There are 10 hidden switches. A switch that is on adds its own fixed numbers to the row, and there is some noise. The rows also spread widely along 12 directions, which tell nothing about the answers.
Known rows, each followed by its switches (1 for on, 0 for off):
[-19 -17  -9  -3 -19  16  -8 -19  16  -7   9  11  18  -1  23  21  -9   8
 -28   4 -14  43   7 -11  -9 -12 -19  -1 -28   3 -38   9] : 0 1 1 1 1 1 0 1 0 1
[  4  14  21   1  19  11   2  -1  30   3   2  22 -11  19 -13   4  -6  -8
 -32  -7  14  35 -11  -3  17   9 -23  -6  -9   1 -25  11] : 1 0 1 0 1 1 1 1 1 1
[ 16  22  18 -12   5  -9  10 -23  -7 -34   0  -5  10   8 -34  -4 -28   1
  10 -23 -32 -26  19 -26   5   0 -19  -8  13  -7   1  -4] : 0 0 0 0 1 0 1 1 0 0
[-12  12 -12  -9   8 -11 -12 -23  20   2   1  10  -1  28   8   0 -25  -1
   5   5 -10  41 -21   5  16   6  44  10  13   8   3  18] : 1 1 0 1 1 0 0 1 1 0
[ 10  -1  15  -6   3   8  -5  -6  24 -24  26  14   1  16  -1   6   0   4
 -19   8 -13  11  -8  -5   6  10 -15  -4 -20   6 -23   1] : 1 1 1 0 1 0 1 0 0 1
[ -1  10   2   5  10 -23 -20  24  15  -8  -2  19  -1   7  11  12  13 -12
  -2   4  21   9  -6  39   0  18 -13 -16  -3 -27 -31   4] : 0 0 0 0 1 0 1 1 0 1
[ -7  -9   1  -5   1  25   6   0 -12 -14  14 -10   7   5   5  -9 -10   1
  -3   6 -25  20   2  -7  -4 -11   4  10   2   4   3   6] : 0 0 1 0 1 0 0 0 0 1
[ -1  -2  12 -12   1   0  19  -9  19 -11 -20  17  -7   0 -13  -8 -18  -5
   1 -14 -13  20   9 -13   3  25  -9 -12  10 -15  -4  13] : 1 0 1 0 0 0 1 0 1 0
[  2  -1   7   2   0 -11  33   0 -31  28 -36 -19  38 -12  12  21  -1  21
 -11 -29   2   4  -4  17 -10 -13  -3   4   3 -20   1  -9] : 0 1 1 1 0 1 1 0 0 0
[  4  -2  -1 -11   1 -18  -1 -26   9 -17  -7  -9   7   6  -2   0 -18   6
  -1   1 -24   3  -9   6  -7   9  21   5  -5 -11  -6   3] : 1 1 0 0 0 0 0 1 1 0
[  1  37  28   8  20 -11  -8 -32 -25   4  -8   1  11  -6  -8   5 -11  -9
  -9  -4   1  11  22 -10  30 -42 -43 -17  -4  -3  -5   0] : 0 0 1 1 1 1 1 1 0 0
[ 22  22  10 -27   7  11  -6 -16 -17 -46  26  -1   8  16 -12   4 -15   4
 -12   7 -19 -35   0   5   9   4 -27   4   0  12   4   1] : 0 1 1 0 1 0 1 1 0 1
[  0  -3  17  15  -2   2  -8   0 -17   2  37 -22   9   9   3 -18   8  11
  27   7 -30  12   5 -15  13 -14   9 -13  -4  11   7 -21] : 0 0 0 0 0 0 1 0 1 1
[  1  27  -2 -17 -10  -7  -9  -4 -12 -35   5  30  -7   1  -3   8  -9  -7
  26  -1   9 -25  13  20  32  30 -47 -22  21   7  10   9] : 1 0 0 0 1 0 1 0 1 1
[ -6  -2  -2  -9  -3  -3  27  -2 -24   3 -38   5  34   0  13  24  -8  11
   1 -39 -13  18  -4  21  -5  16  -5   1   8 -21 -14  12] : 1 1 1 0 1 0 1 1 0 0
[ -4  -6  -8   8   2 -14  -4  18  10   7 -18  -7  19  -5   6  19  -4   6
 -14 -16   2  10  -1   5 -32  -5   6  -4  -7 -29 -23   7] : 0 0 1 1 0 0 0 1 0 0
[ -4 -26   5 -16   6  38  21  13  15  -4   5  -3  -8  11   4 -23 -14  -3
 -27  16 -14  38 -14  -8 -18  11  13  22   3  -6  -6  14] : 0 0 1 1 1 0 0 0 0 1
[ -9   8   6   0  15  -1  -1 -15 -12  -1  -5  -1  18   6  10  -6 -12  -4
   4   0 -14  31   8  14   7 -11   5  -7   6 -18 -13   7] : 0 0 1 1 1 1 1 1 0 1
[ -4  -3   3   7   3   0  10  16  -4  14 -14  -2   7   7   4   7  -1  10
  -3 -10   5  12 -10  16   3   9   1  -4   7  -7  -3  -2] : 1 1 1 0 1 1 0 1 1 1
[ -1 -15  20   3 -17   0   9 -24 -22  -2   6  -4  23 -10  11   4  10   9
   6 -11 -28  20  15 -15   6  -5 -33 -14 -20  -5 -26 -14] : 0 0 0 0 0 0 1 1 0 0
[ -5  32  11 -15  -4   6  16 -14 -43 -24 -23  15   6  -2 -18   3 -25  -7
  20 -34 -16  -8  33 -12  22   8 -52 -18  28  -1   7  11] : 0 0 0 0 1 0 1 1 0 1
[-14  18   7   9   9   3  -1   0 -41   4 -22 -14  22  -4   1  11 -10   0
   5 -35 -14  26  12   3   3 -21 -22  -4   3  -8  -8  12] : 0 0 0 0 1 0 1 1 1 0
[-10 -16  -8 -10  -6  12   9  18  21   6   4  -1  -1   9  12  -2  -7   5
 -18  10  -1  28 -14   5 -16   6  24  10   4  -3   5   7] : 0 1 1 0 0 0 1 0 0 1
[ 14  16  -4  -5  22  -3  -2  21  14 -28   7 -10   0  16 -24  -3 -20   5
  -3  -4   0 -39 -11  16 -16   6  21   5  20 -13  13   6] : 1 0 1 0 1 1 0 0 0 1
[  7  24   4 -13  -3   3  -6 -13 -14 -20  20  31  14  18   6  25   5  -2
   5 -12   2   1   1   8  36  15 -41 -14   3  18 -11   2] : 0 0 1 0 1 0 1 1 0 1
[-12  11 -13 -12 -17  21   1   3 -32 -12  18   8  22  13  10  19  -8  12
  15 -18  -5  -3  -3   4  19   4 -17   0  21  22  15  11] : 1 0 1 0 1 0 1 1 0 1
[  5 -10   7   3  -8  -9  21   7   6  17  -6   1  11  14   4   9   4  11
  -4  -5  -3  12 -11  -1   6   8   8  -3   5  -5  -3 -16] : 0 1 1 0 1 0 0 1 0 1
[ 10  -7   5 -23  -1  24  23  -7 -10 -20  18  -4   8  14  -3 -12 -11   9
   0  -2 -21  -5 -15  -1   4  19  10  14  13   9  15   4] : 1 0 1 0 0 0 1 0 0 1
[  6  32   3  -8   9   4  -7 -34   7 -23  31  15  16  38 -19  14 -25   5
  13 -26 -28   9  -3 -32  31  -2  12  -4  14  30   6   9] : 1 0 1 0 1 0 1 1 0 0

New rows, each followed by its switches (1 for on, 0 for off):
[ -7  24  -8  -5  33  16 -29 -12  -6 -27   8  -2   7  10   4   9 -16 -10
 -27  -5 -15  25   3  13 -12 -18   1   6 -14  -5 -24  30] : 0 0 1 0 0 1 0 1 0 1
[  0  -3   9  -7 -11   8  12 -21 -13   5  18  -1  23  11  10   5  -4  13
   0   5  -8  15 -11  -6  27 -11  -9   4   3  13   5  -5] : 1 0 1 1 1 0 1 1 0 1
[  6  -5  10  -8 -10  19  12 -11   8 -11  25   1   6  16  -7   1  -9  16
  -7  -5 -26   6  -5 -29   8   6  -1   0  -2  21   5  -4] : 1 1 1 0 0 0 1 0 0 1
[ 13 -15  10 -13  -4   7  -2   0  27 -23  10  -5   8  -8   1  18  -1   1
 -58  15  11  -1 -12   8 -22  -8 -43  13 -41 -12 -34   4] : 0 0 1 0 1 0 1 1 1 0
[ -5   8  -2   1  22  18 -20  25  -7 -18  28   7   6  30  14  -4   7  -1
  11  -6 -12  24 -20  26   3  21  16   3   5   4 -16  16] : 1 0 0 0 1 0 1 0 0 1
[ -6 -10  -2  -8   3  29   3  18 -10  -7   5 -13   8   5   5   0  -8   7
 -22  -6  -4  15 -13   8 -17   5  -5  13  -4  -3  -5  19] : 1 0 1 0 0 0 1 1 1 1
[ 13  -8   7 -12  -7 -17   4   9  34 -18   4  -9  -3 -11 -12   1 -12   2
 -33  35  25 -38 -13  15 -14 -10 -13   7  -5 -23   5  -8] : 1 0 1 0 1 0 1 1 0 1
[  4 -18 -14 -12 -13   4  -5  10   3  -8  24   1  26  13  24  13   7  15
  -1   2  -4   8 -18  22  -8  26   5   1  -7  -4 -17  -1] : 0 0 1 1 0 0 1 1 1 1
[ 11  19  17  13   3 -12  -1   5   0  18   2  16   8   7   0  22  18   6
  -6 -13  30  -1  -7  12  31   8 -39 -22  -6   5 -11 -12] : 1 0 1 0 0 1 1 1 1 1
[ 11  -4  -7 -10  -5  30 -12  40  26 -26  43  -1   0  17  -5  20   1  15
 -40   5  18 -21 -28   7 -19  10 -22  15 -16  19  -6  10] : 1 0 1 0 1 0 1 0 1 1
[ 18  -8  17 -18   1  -9   9 -33  18 -16   6  14  -4   6   0  -8   0  -5
  -8  18  -9   7 -12   2  20  25 -10  -3  -9  -3 -11  -5] : 1 0 1 0 0 0 0 1 1 0
[  6 -16  -1 -26 -17 -12  13  13  23 -26 -11  26  -6  -5  11   4   2  -1
  -8  17  15 -17  -9  40  -6  47 -25  -3   3 -24 -16   1] : 1 1 0 0 1 0 1 0 0 1
[ -5  27  -5  -7   8  -3  -7  -6 -26 -20 -13  12   7   8   5  17 -11  -1
  10 -20  -8   6   1  23  17  12 -16  -4   8   4  -2  18] : 1 1 0 0 1 0 0 0 1 1
[ -7  25   1 -16  30  10   4 -27 -46  -6   0 -24  18  23   8 -17 -24  -4
  13  -2 -24  27 -23  30  27 -15  43  28  27   6  28  21] : 1 0 0 0 1 0 1 1 1 1
[  8  11  -5  -1  13  -1  -4   1 -11  -7  15 -16  22  13   8  21  -1   7
 -11  -5  -2  -3 -20  15  -1 -22  14  17  -6   8   5   1] : 0 0 1 0 1 0 0 0 0 0
[  2  16  19  -5  18   1 -11 -13 -12 -19  -2   5   1   0 -10 -17 -16  -9
   8   1 -18   9  24   1   9   4 -27 -20   5 -15 -14   7] : 0 0 1 1 1 1 1 1 1 0
[ -4  14 -10 -16  -6  17   6   6   6  -4   8  14   3  28  -9  14 -18  12
  -9 -24   1   5 -12  -7   2  19  -4   8  22  21   4   8] : 0 1 0 0 1 1 1 1 0 0
[ 11  36   3   6  30   0 -22   6 -17  -8   2  -3  11  10  -4  27   1   1
 -26 -19  18 -11 -12  25   4 -10 -24  -2 -11   2 -13  14] : 1 0 1 0 0 1 0 1 1 1
[  5  -1  15 -23  10  22  15 -18 -44 -22  -4  -2   6   3   7 -18  -7  -3
   5  -3 -25   4  -5  16  13  18 -19  13  10  -2   0  10] : 1 0 0 0 1 0 0 1 0 0
[  7 -19  24   6  -1   2  17  22  -3  21  -6   6   0   3   8  -8  22   5
   2 -11   4  24 -14   9   5  36 -20 -12  -3 -13 -22 -11] : 1 0 0 0 0 0 1 1 1 0
[  8  24  20  18  11 -31  -2 -25 -26  37   1   0  20   9  12  13  16   2
  21  -2   6  18  -5  -2  48 -24   0 -17   5   9   9 -21] : 0 0 1 1 0 0 0 1 0 0
[ -8  17 -28   2 -12 -21 -10 -12  16  -8  -8 -15  24  -5  -7  38 -28  16
 -18 -13  13 -20  -2   3 -14 -33   8   3  -2  -5   9  11] : 1 0 1 0 0 1 0 1 1 1
[-11  13  -7 -18  11 -15  -8 -18   6   1  -6  10  -2   5  13  -9 -16 -13
   5  24   8  20 -13  26  20  -2  31   6  24  -7  21  18] : 1 0 1 0 0 0 1 1 0 0
[  0 -11  19  -1   7   2  23 -16  -6  -5  -4  -9  18   7  -2 -16  -9   4
  15 -12 -38  24   1  -9   5   2  18  -2   5 -14  -5  -2] : 1 0 1 0 1 0 1 0 0 0
[-26 -22 -30   7 -28  -7 -30   5  18  20  33  11  14  15  44  17  12  12
  19  18  10  41 -26  17   9  10  31  -2  -3  17  -8   4] : 1 0 0 1 0 0 0 1 1 0
[-12   5  -2 -10   8  14  16   1  -6   0  -7  10   9  19   5  -4 -12  -1
  11 -25 -13  34  -7  10   5  20  15   4  26  -2  -4  12] : 0 0 0 0 1 1 1 0 0 0
[-10  13  -4   3  18   0 -27  19   8 -17   4   5  -2   5   7   6  -8  -8
  -2   1   4  15  -3  24  -6  -1  -1  -4   0 -11  -9  24] : 1 0 1 0 1 0 1 0 1 0
[-16  -3   4  -2  20  30 -19  -7 -58 -29   8 -21  38 -13  35   5  -2   2
  -9  -3 -36  33  10  31 -15 -26 -22   8 -29 -15 -34  29] : 1 0 1 1 1 0 1 0 0 1
[-19  -9  -6  -8 -18  15  15 -34  37 -15  18  12   5  25 -19 -12 -36  12
  19 -27 -50  39  10 -57   1  12  35  -5  18  17  -1  10] : 1 0 0 0 0 1 1 0 0 0
[-15  -1   5   0  -4  18 -14 -15 -25 -21  18   5  19   8  15  -1  -3   8
  16 -11 -38  25  15   3   6   7 -19 -13  -7   4 -30   7] : 1 1 0 0 1 1 1 1 0 1
[-13 -14  -6 -15 -14  24 -14 -10   1 -42  27   0   7  -5  11  -5 -17   2
  -4  18 -27   9  12   0  -6  -4 -18   1 -13   3  -8  18] : 1 0 1 0 1 0 1 0 1 1
[ -4   3  19   6  -8  -3  -6   7 -28   1   0  11   8  -6  17   7  17  -1
   8   0  -2  13  12  15  17   6 -48 -23 -10  -5 -23 -10] : 0 1 0 0 1 0 1 1 0 1
[ -4   5  -9 -16   3  36 -16   2 -24 -36  32 -15  14  13   4   2 -19   9
 -10   0 -21  -2  -7   8  -5  -6  -8  16  -1  16   4  22] : 1 0 1 0 1 0 1 1 1 1
[-18 -17  -9  -7 -24   3 -10 -10  12  -1  18   4  16  -8  28  21   2   2
 -24  25  11  24  -6   8   1 -27 -18   7 -20   5 -11   3] : 0 0 1 0 1 0 1 1 0 0
[  7  17  16   5   8   0  -5  -5   7  -2   5  12   5  13 -11  13  -4   2
 -15 -20   2  14  -2 -17  10   4 -29 -12 -10   3 -24   6] : 1 0 0 1 0 0 1 1 0 1
[ 25  14  14 -14  10  -9  26 -41  30 -10   2  -9  12  21 -28  10 -27  12
 -33 -17 -12   3 -23 -27  10  -6  11  18  -8   5  -2   0] : 1 0 0 1 0 0 1 0 1 1
[ -7   5   6  -9   2   0  28 -14  10  12 -34  -3  -3  -7 -16   4 -29  -3
 -30  -5  10  18  -5 -16   3 -23  -4  15  13  -8  17  14] : 1 0 1 0 1 0 0 1 0 0
[ -8  -7   9   2  -3   1 -12  -1  31  -7  15  19  -7   1   5   2   1  -5
  -8   8  -2  28   3 -11   2   5 -10 -14 -12  -2 -18   9] : 1 0 1 0 0 0 1 0 0 0
[-11  34  -2  21  13 -32  -6  37 -24  28 -46  15  -1   0   8  28   8  -4
  22 -30  34   6  -3  41  17  11 -12 -21  25 -13   7   8] : 1 1 0 0 1 0 0 0 1 0
[  2  19  16  -4   8  12  -5  19  -9  -2  -3  38 -10  11   3  12  11 -10
  -5 -10  25  17  -3  19  33  34 -56 -20   5   6 -16  12] : 1 0 1 0 1 0 1 1 1 1
[ -6  -1  -8  -2 -39   4  -3   2 -14  -9  15  -3  17 -15  -1  22  -5  20
   4  -6   7 -29  22 -11   2  -8 -50 -22   0  11   9 -11] : 0 0 1 0 0 1 1 1 1 1
[-15 -15   9  -4 -17  11  13  -4 -13   9  -3 -14   7 -23  12  -7  -7   1
 -19  26   9  11  10   5   2 -32 -29   4  -2  -9   8  -6] : 0 0 1 0 1 1 1 1 0 1
[  9  -2  -3  -8  -3   3   0 -12   7 -35  26 -14  16  18 -11   4 -21  19
   7  -6 -41 -15  -4 -11  -6   4  20   4  -3   8   3  -2] : 1 1 1 0 1 0 0 0 1 1
[  3  -3  18   0  -4   0  23 -12 -14  16  -9 -15  11  -4  -3  -1  -4   9
 -13  -6   0  14 -10  -4  13  -9 -13   6  -2  -1   5  -8] : 1 0 0 0 0 0 1 1 1 1
[  8  23  15   1  31  18   7  16 -14  -2  14  -2   1  35 -18 -19 -13   6
  17 -24 -13   4 -12  -1  12  21  16  -1  32   8   8   6] : 1 0 0 1 1 1 1 0 0 1
[ -4  28 -11 -17   7   7 -20   2 -19  -8   5  14  -4  14  10  12  -9  -6
   0   2   7   2  -5  17  14   6  -5   3  18  18  18  19] : 0 1 1 0 0 0 0 1 0 0
[ -3   3  15   8  -6  -1  16 -11  -3  -3  -6  12  18  13 -11   6  -9   7
  22 -36 -27  24  15 -26  22  16 -17 -26   7  -4 -16  -3] : 1 0 1 0 1 0 1 1 1 1
[ -7  -7   3 -13   4  22 -11  -4   6 -25  23  18   2  21   8 -17 -13  -4
  14   6 -29  34   1  -1  10  32   1 -10   5  -1 -19  18] : 1 0 1 1 1 0 1 1 1 1
[-13 -14  12   9   0   4  -3  22  -1  14 -13  -6   1 -11  10  -8   1  -3
 -13   3   4  37   2   8 -15  -2 -22  -4 -10 -24 -25   5] : 0 0 0 1 1 0 1 1 1 0
[ 11 -28  10   6  10   7   3  35   3 -19   4 -26   8 -10   0 -12   7   9
 -13   4 -16 -16  -4  14 -44   9   2   0 -18 -36 -21  -5] : 1 0 1 0 0 0 0 0 0 1
[  9  29  -8 -22  17   8   2  -8  -8 -15  11  14  19  26   6  22 -11   2
 -12 -10  10   1 -29  26  22   7   3  16  13  15   8  21] : 1 0 1 1 1 0 1 0 0 1
[  6  20  19  -4  32   2 -10  13 -13 -16  -6   7 -10   8  -6 -20  -5 -14
   6   0  -6   4   4  19   5  20  -4 -13  15 -21  -5  14] : 1 0 1 0 0 0 1 1 0 1
[  1 -14   2  12   1  20  -6  27  -7  -1  30 -17  10  14   2  -6   5  18
   5  -1 -11  -3 -10   3  -7   6   3  -3  -2   5  -5  -9] : 1 0 1 0 1 1 0 1 1 1
[  9  10   4  -8   8  -4   2 -31 -16  -9  15 -18  14  16   1  -4  -9   3
   5   4 -23   9 -13   3  17 -10  20  11   1   9   8  -7] : 0 0 0 0 0 0 0 1 1 1
[ 15   4  -4 -31  11  33  21  10 -35 -41  -8 -19  25   3  -3  16 -19  14
 -32 -27 -21 -20 -11  27 -30  12 -23  28  -5  -6  -6  21] : 0 1 1 0 1 0 1 0 1 1
[ -7 -15 -14 -14   3  15 -10  12   9 -14  12  -7  13   8  15   0  -7   6
 -15   3  -7  16 -12  26 -28  16  15  10  -5 -13 -18  14] : 0 0 1 0 0 1 1 1 1 0
[  0 -12   0  -6 -18   3  15   0   4 -12   0  -6  -2  -6  -8  -4 -10   9
   1  -2  -9  -9   2 -12  -6   9 -10  -1   3  -2   7  -3] : 1 0 0 0 0 0 0 0 1 1
[-21   7   2   1   3  22  -9   0  -7  11  19  21 -15  25   8 -27  -9  -5
  26  11  -6  42  -2  -7  33  14  12  -9  33  22  12   9] : 1 0 0 1 1 1 0 1 0 1
[ -4   5   3 -12   0  16  12 -39 -48 -16  17 -10  36  21  12  -4 -10  12
  34 -25 -49  25   2   8  27   7   7   0  11  13  -6  -3] : 0 0 0 0 1 1 1 1 1 1
[  1  12   0  -2 -20   5  15 -14 -31  -4  -4  10  22   2  -5  26  -2  20
  15 -44  -7 -12   9 -10  20  19 -44 -17   7  15  -6  -5] : 1 0 0 0 0 1 0 1 1 1
[ -6  -7  31  16   2  30  34  10 -31  16 -26 -14   3 -11 -16  -9  -9  12
 -10 -32 -24  23  22 -31  -3  -9 -39 -10  -2  -3  -5  -2] : 1 1 1 0 1 1 0 0 1 1
[ -4  -2   6   0  -1   5  -6 -14  28   0  17  11   2  22  -3   6  -6   1
 -11 -14 -16  45  -6 -26   5   8   1  -5 -12  11 -25   4] : 0 0 0 0 0 0 1 1 1 0
[ -2  14  18   9  -7  -3  12 -13 -41  14  -5  -3  25   3   0  10  -1  16
  25 -36 -30  15  18 -27  16  -5 -21 -20   6  11   0 -12] : 0 1 0 1 0 0 1 0 0 0
[ -7  23   7 -15  13  11  15 -27 -19   9  -5  14   8  19  10   3 -13 -12
  -6  -3   0  46 -12   8  42 -10   4  11  19  15  13  15] : 0 0 1 0 1 0 1 1 0 1
[  7   4   1   6  -2 -13 -13  14 -33   2  24  15  28  20  32  18  36  12
  38 -16   2   0 -19  44  27  38 -10 -21   3   2 -20 -14] : 1 0 0 0 0 0 1 1 0 1
[-19 -11   6  22  -5 -13 -19   6   6   9  -7   6   1 -10  18   5  11  -8
   6  -2  -9  47  20   0  -4  -1 -15 -27 -22 -21 -39   1] : 0 0 0 0 0 0 0 1 1 1
[ -1  10   2 -11   8  -8 -29 -17  19 -32  22   3  -6   7  -5 -12 -20 -11
   1  20 -19   5  11  -2  -1  -2   5 -10  -4  -6  -5  11] : 0 0 1 0 0 0 1 1 1 0
[-12  -8  14 -12   5   7  23 -23 -28  -7 -37   3  10 -20   8 -12 -13  -9
  -2  -5 -16  22  16  15   3   3 -25  -1   7 -28 -12  13] : 1 0 1 0 1 1 0 1 0 0
[  8 -11  13 -11 -12  -9  26   3 -18  16 -18   3   8  -9  12  -6   7   3
   6  10  16  -1  -5  23  15  21 -20 -10  13 -19   8 -14] : 0 0 1 1 0 0 1 1 1 1
[ -2  17  10  -8   0  31 -11   1 -28  -1  37  27  -1  24  14   3  14   0
  11  -3   2  20  -7  -1  44  19 -32 -11  11  40   5   8] : 1 0 1 0 0 0 1 1 0 1
[  8 -23   6 -11 -12 -17  27  -4  36  -4 -13  -9  -7 -13 -11 -13 -11   7
 -15  17   6 -21 -10   3 -19  11   9   7   4 -25   5 -13] : 1 0 0 0 0 1 0 0 0 0
[ -7   5  -8  -2  -9  13 -11  20  30  -5  10   9 -13   8 -12  18 -16   2
 -31   1  22   2 -10 -15  -6  -3 -21   6  -1  14   4  18] : 1 0 1 0 1 0 0 1 1 0
[  9 -29  -1  -1  -4 -29  25 -13  39   1 -22 -21  27  -2   2  18  -7  13
 -36  -3  -1   8 -31  15 -30 -10  28  24 -24 -37 -28  -7] : 1 0 0 0 1 0 0 1 0 0
[-10  -6 -13   4 -10  -6  -6  36  42  -1  -1   9   2  16  -7  18 -15  13
  -9 -15   6   2  -8  -6 -26  15  15  -6   9 -11  -8   9] : 1 1 1 0 1 0 1 1 0 0
[ 16 -17  26  -6 -24   7  40  -9  -5 -10 -15   9  16 -18 -10  18   6  14
 -18 -27  -6  -6  12 -21   4  20 -70 -17 -22  -9 -23 -12] : 1 0 1 0 0 0 1 0 1 1
[  6 -17   7  -6 -15  -2  17 -15 -40  14  10 -13  36  -2  30   3  16  16
  15   7  -8   9 -12  23  21   2  -8  -4  -4  -2   2 -20] : 0 0 1 1 0 0 1 1 1 1
[-23 -16 -24 -21 -18   3  -3  -2  -6 -25 -14  33  27   0  37  20  -2  -2
  21 -17 -11  32   3  40  -3  43  -7  -9   8 -22 -32  29] : 1 0 1 0 1 0 1 1 0 0
[ 15   6  28 -12  16  27  14  -7 -27 -15  13  -9   6  14 -12 -15  -7   4
  -4  -9 -24   3  -8  -8  16  10 -22   7   4   9   2   3] : 1 0 1 0 1 0 1 1 1 0
[  6   1  -2  -9  -8  17  13  27 -26  -8   7  -5   6  18  -6   1  -5  16
  12 -21 -14 -20  -6   1  -4  27  -7   2  24  10  10  -6] : 0 1 0 0 1 0 0 1 0 1
